The same things were measured in two ways. Each way mixes the same 13 hidden numbers, adds some noise and spreads widely along 8 directions of its own, which tell nothing about the thing.
In the rows, 128 means zero.
Some things both ways: the first way, then the second way.
[110 155 104 122 160 116 168 151  93  93 162 113 123 135 139 111 182 145
 130 128  98 138 142  99 129 137  80 186]
[ 97 117  93 184 128  63 109  73  63  78  85 107 143 111 116 134 121  88
 155 124  73 117 100 120 141]

[ 63 165  86 105 128 138 133 195 180 151 181  90 132  81 116  89 146 110
 135 121 142 175  85 109 129 203  69 180]
[168 145  98  82 146 145 113 166 217 199 125 121 151  66 113 128 111 151
 147  90 119 174 141 104 164]

[ 99  73 152  81 131 131 163 138 144 147  96 137 131 129 133 131  84  84
 147  77 148 117 108 162 105 158 140 108]
[159 110 145 127 102 158 116 132 101  73 142 164 137 109  76  91 121  85
 127 140 120 123 168  98  86]

[ 87 153 131 138 191 115 165 164 106 138 184  88 136 129 103 100 188  94
 120 121  88 182 117 124 118 154  88 172]
[124 120 183 132 125 115 119 124 127 108 157 108 156 110 138 122 132 153
 107  66 168 137 137 165 124]

[ 47 192  91 122 144  89 148 161 142  93 140  88 115 144 149 158 198 137
  97 129 116 148 149  89 176 150 112 122]
[110 154 186 121 148  84 171  74 136  91 134 169  54  86 123 116  79 122
 115 145 115 143 113 107 119]

[152 100 114 170 161 152  95 152 109 113  95 106 127 104 121 135 135  93
 124 119 122 158 108 117 155 143 110 137]
[145 127 159  69 110 131 188 169 129 170 120  81 144 129 157 127 158 100
 141  91 130 122 165 140 127]

[ 72 174 127 123  96 114 157 156 169 107 139 123 103 129 125 107 136 117
 120 166 114 115 126 120 128 171 134 162]
[135 145 118 103 137  87 176 118 153 159 115 109 128 112 147 128 116 104
 142  77 138 169 159 116 150]

[166 154 162 141  34  80 145  39  94  93 136 160  72 155 153 148 146 174
 105 183  80  57 137 157  58 112 186  98]
[119 145  34 167 166 120 116 117 108 160  93  78 131 115 121  79  96  85
 179 106  67 168 126  69 153]

[107  96 138  82 119 160 126 107 144 155 100 182 121  81 130 155  86 158
 196  59 169 137 131 162 108 143 107  64]
[117 148 140 129 143 148 121 106 205 171 142 120 120 128 170 131 115 118
 174 114 142 175 124  96 125]

[119 112 116  93 171 138 139 112 137  93 102 139 131 122 126 135 148 111
 138  65 141 161 110 137 153 174  79 135]
[ 62 156 128 197 170 118  94 106 143 123 124 144 101  89 152  85 146 144
 185 135 148  88  86  93 115]

[144 105 131 153 131  97  94 138  97 137 126 129 138 120 121 132 110 105
  96  98 140 114 141 141 116  92 154 126]
[178 112 131  46 161 173 166 183 166 164 121 126 185 124 158 159 122 141
  91 116 170 170 150 156 115]

[118 134 114 107 124  89 157 132 113 125 152 130 118 140 144 153 165 117
 127 104 160 117  90 126 131 131 118 140]
[ 91 157 145 155 123  70 189 119  91 118 117 129 109 130 168 142  91 123
 111 101 119 114 113 138 127]

[ 86 121 179  81  86 137 132  88 165 139 138 135 118 142 165  92  97 149
 150 166 117 159 160  92 133 199 113 156]
[ 98  97 164 175  97 113  69 113 108  89 123 102 142  80 115  78 141 114
 133 151 150 143 143  75 127]

[148 132  67 144 122 192 164 187 173 148 119 115 128 115  91 132 119 121
 180 139 186  91  77 127 110 145 117 142]
[159 163 121  74 145  79 171 162 171 182 149 144 166 114 169 150 138 146
 139  63 172 148 168 143 126]

[148  92 144 113 113 106 112 118 133 118 136 119 111 140 164 143  91 133
 135 135 168 122 146  97 131 139 153 131]
[ 99 105 119 162 177 147 122 139 113 112  89 125 165  76 118  84 136  90
 156 138 129 109 103  96  94]

[145  98 109 116 164 135 140 132 108 126  93 108 113 143 129 154 126 102
 136 153 148 131  98 116 111 146 106  93]
[136 137  82 143 144 156 131 118 123 129 104 178 133  85  69  70 147  96
 148 110 140  84 116  71 107]

[ 93 102 171  95 137 124 171  89  94 160 155  94 144 192 165 113 176 131
 148 111 122 153 142 112 116 173 110 161]
[ 52  89 165 218 109  88  80  78  94  79 145 130 125 101 160 138 105 144
 109 156 163 127 123  75 123]

[108 130  85 126 120 140 115 160 185 128 111 132 118  84 115 150  79 112
 105 101 150 119 140 160 125 129 161 101]
[191 127 150  81 131 193 132 187 132 115 122 108 158 127 117  58 137  62
 162 123 110 132 135 124  45]

[152 137 111 147  96 120 126 131  73 147 140 130 141 117 130 141 162 169
 165 106 139  85 125 121 124  88 128  93]
[146 148 173  85 117 108 102  98 134  79 150 190  96  65  87 128  93 168
  96 175  93 156 133 127 136]

[ 70 147 144  94  98  92 128 144 112  97 128 142 113  84 114  89 143  61
  84  81  83 136 136 169 163 141 141 139]
[ 85 156  89 106 104 117 169  75 109 150  69 151 104 114 127 157 126  97
 157  77  95 151 123 138 157]

[147 112 152 167 116 133 131 129 105 159 128 102 119 150 130 124 132 108
 149 187 123 113 103 118 115 150 149 134]
[ 58 120 129 166 121 102 128  91  96 126 122 126 141  88 123 125 172 121
 115  56 176 112 120 134 150]

[118 131 127 108 120 124 115 125 135 117 131 121 112 121 127 122 122 136
 135 132 149 137 136  99 134 152 104 117]
[ 77 158 160 150 108  95 152  62 109 112  99 121  90 115 144 100 133  87
 129 120 104 109 103  79 132]

[154  92 163 110 131 116 141  41  74 134 105 141 124 181 198 191 159 190
 188 156 121 139 147 109 106 154 140  53]
[132 130 120 104 157 102 113  71 157 133 138 134  88  91 124 149  90 147
 150 125 110 188 118 122 150]

[ 87 142 114 116 141 137 145 133 108 140 139 129 152 103 102  91 154 126
 118  64  83 136 145 164 109 138  96 137]
[133 107 165 139  84 118 106 120 101  90 142 105 119 121 134 105 111 129
  94 162 146 147 145  94 121]

[109 146 103  77 122 138 127 147 163 121 101 124 111 101 106 131 101 149
 159  78 171  93 149 158 142  96 128  88]
[103 141 194 135 145  96 133  93 159 119 143 154 127 102 163 105 158 129
 146 138 191 108 117  99  90]

[109 191  90 140 122 111 106 111  88  95 111 151 130 134 118 154 203 182
 135 116 148 120 161 100 153 111  93  86]
[ 43 161 165 181 130  93 118  51 100  84  82 141  95  93 160  84 141 108
 132 137 127  87  64  80 108]

[104 152 102 115 137 134 180 170 140 140 162 102 125 118 105  94 130 134
 141 115 113  95 125 149 103 128 112 165]
[ 87 150 118 159 137  65  95  63 119 104 131 143 139 126 136 162 159 116
 148  71 126 128  89 156 136]

[ 93 122 152  62 129  87 133 121 140 114 159  84 113 154 166  93 122  81
  77 148 118 168 153 113 144 155 139 198]
[129 123 107  81 100  90 204 125 101 170  67  82 164 164 192 187 147  77
 149  59 117 121 129 157 123]

[ 98 139 121  79 171  75 152 138 136 135 147  90 137 144 150 135 142 113
 114 124 114 150 120 159  95 145 142 126]
[123 136  80 132 167 132 185  87 130 139  98 124  84 101 119 109 125  96
 156  74 131  89  82 113 129]

[124 124  83 120 156 186 109 127 138 112 112 216 139  23  79 138 104 134
 140  42 119 188 145 165 112 139  74  83]
[128 141 126 134 116 155  63 136 107 111 130 102 162 126 131  79 141 144
 117 109 142 164 110 150 113]

[ 90 165 120 118  97  99 134 128 159 131  91 179 121 127 141 179 138 149
 148 125 164 102  92 146 130 132 131  97]
[145 100 111 167 124 145  95 150  91  89 111 106 160 109  84  93 106  92
 145 121  93 125 138 109 114]

[163 105 122 207 153 155  98 148 126 150 103 121 164 131 116 127 117 110
 122 160 117 146 117 103 133 142 130 149]
[ 95 162 136  87 157 126 165 108 164 158 151 155  86 101 154 156 161 169
  95  85 185 125 116 160 163]

[104 149 107 180 123 143 129 151 108 160 157 101 142 122 101 103 158 157
 129  91 118  98 144 129 107 122 102 151]
[127 114 191 128  95 143 159 143 101  90 129 104 106 117 127  73 107  85
  94 175 132 149 173  76 110]

[157 129 154 138 146 108 140  86 107  82 103 164 117 161 142 150 133 148
 133 170 101 133 153 111 110 128 137 120]
[163 135 129 109 148 128 133  95  90  50 135 158  86  80  66  48 109 136
 117 169 130 138 158 116 126]

[154 158 106 166  85 124 145 172 154 141 148  83 116 126  91  98 118 120
 126 153 129  45  94 151  99 108 167 151]
[ 79 100  79 186 154  71 141  80  80 136 103 110 125  89 110 134 104 123
 107 112 126 131 127  73 185]

Other things, the second way, with their names:
K630: [ 92 173 182 150  94 113 105  96 116 132 149 167  82 111  88  78 116 164
 105 145 130 148 157  82 166]
K31: [117 114 161 120  98 140 125 122  80 111 102  93 112 134 126 113 112  89
 166 156  54 141 151 111 119]
K538: [181  88 157  91 126 114 118 152 187 165 153  91 194 111 158 159 105 157
 106 101 180 182 166 112 135]
K340: [113 183 209 107 148 107 131  90 194 115 171 156 111 151 185 173 143 133
 122  94 148 136  70 181  97]
K996: [139  96 119 120  89 110 132 153  83 133 128  66 168 148 146 157 102 132
  87 100 127 187 183 147 167]
K870: [156 114 120  91 118 114 149 109 104 130 133  95 110 147 149 158  69 182
  70 115 149 191 159 151 173]
K567: [146 131 141  89 119 148 187 162  89 116 123 161 109 101  86  59 156 124
 119 133 182 109 204 123 123]
K770: [ 95 154  91 112 141 149 128  92 162 174  72 153 119 127 141 152 122 102
 190 110 100 171 127 103 142]
K317: [104 108 108 125 110 116 163 159  98 170  96 123 197 124 128 158 150 100
 139  42 156 141 186 143 142]
K682: [ 64 145 185 150 132 118  88 109  94  94 112 152 164 105 128  89 205 102
 155  91 155  94 115 142  86]
K388: [123 103 147 159 166 103 142 161  91 123 132  93 164 109 132  98 114 117
 139  81 144 116 141 132 104]
K194: [137 117  41 152 144 136 114 130  84 137  90 124 165 112  88 107  75 104
 145 116  85 185 158  97 148]
K94: [125 156  97 150 157 120 117 100 146  96 145 154 116  85 121 103 141 143
 121 110 155  98  91 128 130]
K529: [188 103 138  82 107 118 129 172 144 131 131 114 227 139 152 179 149 120
 116  87 147 122 144 163 102]
K836: [155 110 136 125 116  94 147 127 110  96 141 114 126 134 165 128  94 124
  97 188 148 157 157  91 114]
K270: [166 127 190 129 156 100 105 142 154  95 190 150 125  85 120  93  95 180
  99 175 158 131 156  92 117]
K961: [103 147 155 117 118 137 172 137  98 107 100 179  69  82  96  80 108 124
 133 159 133 136 159 116 120]
K323: [116 154 243  70  88 102 151 126 123 109 154 151 124  99 122 128 169 154
  92  72 162 116 155 189 128]
K121: [104 168 188 161 100 157 112 156 143 113 148 162  99 104 119  37 135 104
 175 170 139 123 153  73  80]
K831: [148 146 105  68 139  87 141  99 117 101 151 148 137 108 174 144 130 185
 108 114 187 173 154 188 128]
K794: [ 98 187 107 122 120 155 147 155 112 154 109 131 142 148 124  99 193  72
 148  34 120 104 119 163 119]
K115: [170  85 207 113 108  95 127 126 104  88 140  99 167 158 122 159  83 129
  98 137 134 195 165 165 124]
K994: [138 123 101 135 136 207 135 117 130 143 123  96  85 140  98  74 118  78
 190 131  88 139 143  89 130]
K209: [145 172 193 120  96 178  79 109 130  49 155 141  60 111  73  31 131 113
 149 171  90 148 135 130 109]
K187: [ 57 153 151 175 139 126 164 163 123 160 108 135 132  90 139  75 177 105
 163  89 154  50 149  77 128]
K205: [110 130 176 125 119 119 165 176  92 117 139 130 171  92 145  61 166 137
 106  77 233 119 173 157  91]
K145: [111 100 124 178 104 107  93  91 101 101  98  99 136 145 111 141 114  73
 140 166  83 159 120  84 145]
K793: [155 129  71  44 167 116 215 116 160 200  89 181 113 112 113 209 106 112
 150 117 104 158 152 126 159]
K53: [125 152 162 139 150 146 100 173 156 118 143 131 125  79 118  48 194 122
 176 129 157  61 103 114  86]
K660: [149 116 182 107 131 130 113 173 134 106 135 141 159  63 103  70 179 147
 138 130 189  86 141 133  92]
K804: [117 108 198 167 117 115 127 124  81  85 130 113 113 115 139  54 101 162
 132 153 181 113 167  99 103]
K625: [106 176  98 129 125 177  95  82 129 107 109 174 112 108 113  94 158 103
 188  99  87  88  91 123 102]
K834: [113 129 195 147 137 109 129 100 155 106 187 129  67  90 161  95  93 151
 123 180 142 125 138  57 113]
K34: [ 77 172  97 116 173 162 121 139 119 132 126 179  95  59 119  75 140 200
 115  79 206 152 110 186 132]

Some of these things the first way, each followed by its name:
[ 62 129  89  81 206 106 160 165  96 117 156  18 145 156 153 111 207 116
  91  39 106 165 145 117 142 138  65 179]
K793
[ 95 149 146 114  96 111 118  93 162 143 126 151 103 149 163 163 143 146
 130 156 169 149 100 119 124 159 114 153]
K996
[104 125 134  50 154 118 142 123 138 149 152  94 149 130 145  96 130 149
 162  83 137 151 135 135 124 145  89 149]
K660
[ 78 197  87  88 115 136 134 145 181  73 107 199 122  90 119 151 145 133
 124  90 144 164 170 172 128 107 154 147]
K831
[167 113 166 168 133 103 155  76  91 112 122 115 114 199 175 177 166 141
 125 212  92 134 127  81 119 139 159 111]
K388
[114 102 125 148 172 135 135 133  69 139 113 178 163  98 136 155 127 167
 153  76  92 150 169 113 124 102  88  81]
K340
[139 131 134 137 160 130 150 128 131 167 163  89 101 159 132 144 123 167
 162 170 163 109 128  87 145 109  92 138]
K115
[146 133 160 119 115 113 103  59 169 124  85 190 120 152 153 183 107 136
 125 183 156 167 122 120 135 142 150  95]
K870
[126 132 154 104  67 132 130 134 177 166 142 118 148 119 105  78 105 139
 160  72 163  78  89 155 111 122 125 161]
K187
[116 107 158 130 138  96 140  84  74 109 125 106 125 175 154 123 182 101
  99 118 101 133 124 108 169 173 109 146]
K961
[129 144 122 116 111 127 115  98 137 120  86 126 106 152 118 157 143 162
 157  95 191  77 126 139 144 117 121  82]
K682
[ 98 148 118 105  88 103  97 147 142 114  33 215 119 104 155 198 103 134
 150 145 180 115 111 131 156  89 147  72]
K529
[127 106 108  90 145 109 170 123 113 103 143 115  80 127 109 144 154  83
 124  62 169 102  69 175  90 162 106 128]
K194
[121 114 115 115 162 118 149 175 145 118 134 151 137 104 121 112  95  85
 127 134 130 152 104 129 105 162 115 174]
K94
[138 157  92 163 140 138 132 118 115 147 160 143 156 106  89 131 183 122
 124  81 123 143 115 178 109 138 135 126]
K34
[105 134 171  90  66 105 125 119 160 144 106 157 110 121 144 128  80 121
 147 174 133 114 129 138 122 130 175  94]
K538
[177 105 133 143 113 154 120 114 138 167 171  71 129 133 115  95 116 138
 142  94 154  97 123 137 128 117 133 165]
K31
